The groups are shells around one centre, one inside the other: the same stretched ball of 8 dimensions in 8 sizes.
(in the rows, 128 means zero)
Known rows, each followed by its group:
[ 98  85 143 110  88 126 149 139  84  76] -> pogu
[170 141  55 159 125 112 126 103 137 109] -> pogu
[166 116  88 119  82 144 136 119 108 113] -> pogu
[123 114 118 145  91 138 131 137 128 111] -> napos
[158  80  78 142  76 131 116 124  98  27] -> Febe
[155  87  80 136  88 143 122 138 102  64] -> nasi
[111  68 129 154  69 150 119 158 124  73] -> Febe
[120  85  96 135 129 153 171 138 102 154] -> nit
[ 76  63 141 162 113 177 147 190 144 180] -> nit
[168 129  88 139  86 122 147  94  98  65] -> Fegu
[ 75 107 154 162 120 149 170 160 119 136] -> Febe
[147 114  83 166 116 148 128 150 139 123] -> tofo
[179 124  75 144 115 160 159 134 118 156] -> tofo
[102  88 130 161  72 148 147 125 104  57] -> dod
[115 136  93 168 122 136 138 121 139 129] -> tofo
[103 104 121 131 112 152 182 125  78 110] -> dod
[115 127  89 133 131 108 142 103 121 128] -> Fegu
[141  92  92 151 117 153 160 136 122 152] -> Fegu
[ 98  91 143 162  88 158 141 169 117  87] -> tofo
[178 148  66 146 125 126 150 113 105  95] -> dod
[116 125 105 140 131 123 148 124 138 169] -> tofo
[105 118 143 147  82 167 161 138 118 135] -> dod
[115  80  97 151  94 124 112 133 124  69] -> napos
[131  98 104 145 121 143 143 160 116 119] -> Fegu
[122  86 133 160  69 159 137 158 106  54] -> Fegu
[ 62  62 159 161  89 168 142 186 110  82] -> pogu
[134  91 101 154  80 135 124 133 104  35] -> nasi
[178 138  94 159 109 164 176 133 115 145] -> Febe
[ 70  91 126 164 140 135 142 159 152 171] -> Febe
[158 103  45 166 122 125 114 116 143 109] -> dod
[ 91 116  96 163 118 105 107 117 151  99] -> nit
[ 58  81 165 144 114 163 175 167 113 159] -> napos
[ 77  56 153 134 103 144 164 162  92 101] -> pogu
[120 108 122 137 121 133 157 145 121 149] -> nasi
[179 139  94 140  88 140 145 122 110  95] -> tofo
[100  80 104 175  95 157 125 151 124  74] -> Fegu
[167 107  81 150  89 142 131 123 126 106] -> nasi
[119  62 106 145  89 148 129 152 109  79] -> nasi
[ 33  57 153 165 106 142 134 165 126  94] -> pogu
[ 87 108 104 138 145 129 158 124 128 176] -> Febe
[174  87  86 124  76 160 142 139  81  67] -> nit
[109 109  97 136 110 117 123 117 129 113] -> napos
[133 124  83 146 111 134 125 126 127 111] -> napos
[ 90  78 104 141 119 128 128 143 116  99] -> nasi
[107 125 118 148 100 138 149 116 118 113] -> nasi
[ 89  92 133 169 112 153 158 159 107  88] -> pogu
[187 116  84 155  97 160 150 144 115 112] -> Fegu
[ 94  97 133 161 101 168 173 144 101 112] -> tofo
[140 130 102 136 113 147 169 123  96 119] -> napos
[155 102  79 124  99 129 132 124  92  66] -> tofo
[138  83 103 136  71 146 118 139 116  80] -> tofo
[122 113 122 169 117 183 188 155 114 163] -> Febe
[116 103  92 141 103 136 122 127 127 112] -> napos
[190 149  57 146  92 137 138  94 101  66] -> pogu
[146 113 117 143  76 160 164 120 108 121] -> nit
[114  93 122 156  77 140 131 137 111  55] -> napos
[185 124  81 107 106 122 162 101  97 135] -> dod
[160  92 101 130  94 147 151 141 105 115] -> napos
[122  90 102 160  72 150 123 129 113  52] -> Fegu
[122  98  99 115 105 116 153 100  93 103] -> nit
[ 73  88 109 149 144 122 140 144 126 133] -> pogu
[ 79  86 113 171  91 136 111 131 149  99] -> dod
[ 99  85 118 133  91 148 142 138  93  76] -> Fegu
[155  88  98 120  61 126 112 129  85  12] -> nit
[157 110 120 124  75 134 155 127  78  51] -> Febe
[118  87  80 142 129 137 136 141 110 107] -> nit
[108 101 103 142 135 141 161 134 125 172] -> napos
[144 126 119 125 121 141 174 140 112 171] -> Febe
[170 113  79 137  86 153 142 123  95  77] -> nasi
[ 92  73 114 151 121 138 132 160 137 139] -> nasi
[ 71  70 119 178 110 162 112 180 159 137] -> dod
[ 55  66 156 126 122 148 164 172  98 135] -> nit
[104  94 126 123 114 123 157 130 111 139] -> tofo
[111 114 105 145  90 117 119 119 100  26] -> dod
[106 104 134 139 100 144 145 156 109 103] -> nasi
[ 86  82 141 142 122 179 180 170 117 194] -> Febe
[147 119  66 142 146 142 150 133 128 173] -> nit
[126  98  94 140 128 139 150 134 135 178] -> Fegu
[162  91  88 109  98 137 156 124  71  76] -> dod
[151  93  91 146  64 148 103 140 124  63] -> pogu

New rows, each followed by its group:
[ 89  97 121 132 111 122 151 115 112 120] -> tofo
[123 124 123 143  76 137 133 129 101  50] -> nit
[ 89  99  96 148 113 120 115 119 140 118] -> Fegu
[ 84  65  99 166  89 132  98 135 137  63] -> dod
[128 101 110 178  79 165 130 152 118  58] -> pogu
[ 99  72 113 132  95 126 125 136 110  79] -> napos
[103 104 117 147  96 147 152 127  97  81] -> nasi
[ 79  76 135 112 105 126 153 136  81  84] -> dod
[152 141  65 168 110 140 134 105 129 102] -> Febe
[168 139 121 122  80 156 176 123  84 107] -> nit
[115 115 109 159  91 117 108 131 132  59] -> nit
[169 100  99 137  92 169 159 153  94 108] -> tofo
[ 71  79 126 179 111 161 147 158 124 104] -> Febe
[ 61 115 162 143 121 162 194 141 113 186] -> dod
[ 98  76 142 131  91 166 173 150  93 127] -> tofo
[ 97 121 116 123 128 131 168 116 104 151] -> pogu
[112 122 137 147 115 147 173 140 128 174] -> Fegu
[ 86  89 150 147 102 175 177 160 104 145] -> napos
[ 98  89  93 171 133 153 134 153 153 168] -> Febe
[175 109  82 119  91 139 135 128 107 109] -> tofo
[108 118  96 166 134 134 149 130 130 131] -> nasi
[129  98 132 151 119 181 190 171 113 183] -> Febe
[169 161  85 156 118 150 174 110 113 141] -> pogu
[126  95 113 147 103 138 129 153 134 125] -> nasi
[ 99  94 115 128  86 139 140 115 106 102] -> dod
[151 136  90 152 108 126 140 108 143 146] -> nit
[153  99 101 123 107 150 170 137  85 116] -> nasi
[ 79  71 123 173 102 140 118 157 151 114] -> pogu
[ 90 115 111 161 123 126 120 143 152 134] -> Febe
[163  99  78 148  83 145 116 133 124  87] -> napos
[126  97  67 173 101 124 103 118 125  37] -> dod
[ 82 107 115 157 114 119 144 113 118  92] -> Febe
[ 90  91 139 152 108 152 173 140 111 136] -> napos
[148 136  82 149 111 138 157 106 103  99] -> nasi
[133 107 110 154 110 175 162 156 127 170] -> nasi
[126 108 116 168  73 147 127 140 108  31] -> nit
[103  95 104 169  87 130 101 138 140  63] -> Fegu
[101  89 131 128 121 139 166 156  90 111] -> pogu
[144 131  89 118 118 105 143 106 100  95] -> pogu
[154 107  58 164  98 112  97 110 137  55] -> pogu
[ 99 110 123 151 120 154 180 128 109 150] -> nasi
[ 72  86 136 147 106 147 122 166 147 150] -> nit
[101 102 123 157  85 146 131 134 133 109] -> tofo
[ 88  98 127 159 108 144 131 159 130 108] -> napos
[ 60  49 133 147 107 153 138 162 124 131] -> pogu
[131  83 106 144  77 126 128 121 108  54] -> Febe
[173 147  87 156 118 162 176 129 110 142] -> Febe
[ 79  82 105 145 136 118 120 150 139 134] -> pogu
[192 113  59 145  91 143 134 113 114  95] -> tofo
[147  86  93 159  93 140 138 133 116  82] -> Febe
[154 120  82 169 121 169 152 147 141 171] -> Febe
[ 87  90 103 146 106 115 108 127 137  97] -> tofo
[148 105  86 137 132 136 169 125 109 150] -> Febe
[120 106  66 170 117 138 116 119 146 117] -> pogu
[174 126  76 133 103 134 133 126 114 106] -> napos
[176 104  85 155  82 151 135 134 119  90] -> tofo
[154 103  67 129 109 126 139 110  90  70] -> pogu
[136 108  60 172  94 134  92 117 151  83] -> dod
[185 133  72 159 100 148 147 116 126 121] -> tofo
[134 136  82 152 117 114 139  95 124 106] -> tofo
[ 88  75 120 144 114 161 149 158 126 160] -> tofo
[106 112 151 159 113 162 186 158 115 155] -> Febe
[133  85  78 174 119 137 114 152 151 118] -> dod
[ 60  64 156 149  94 149 145 163 114 101] -> napos
[207 118  75 123  92 153 150 131 109 136] -> dod
[103  72  96 137 113 138 145 125 113 124] -> dod
[143 123  73 139 122 108 123 112 124 100] -> nasi
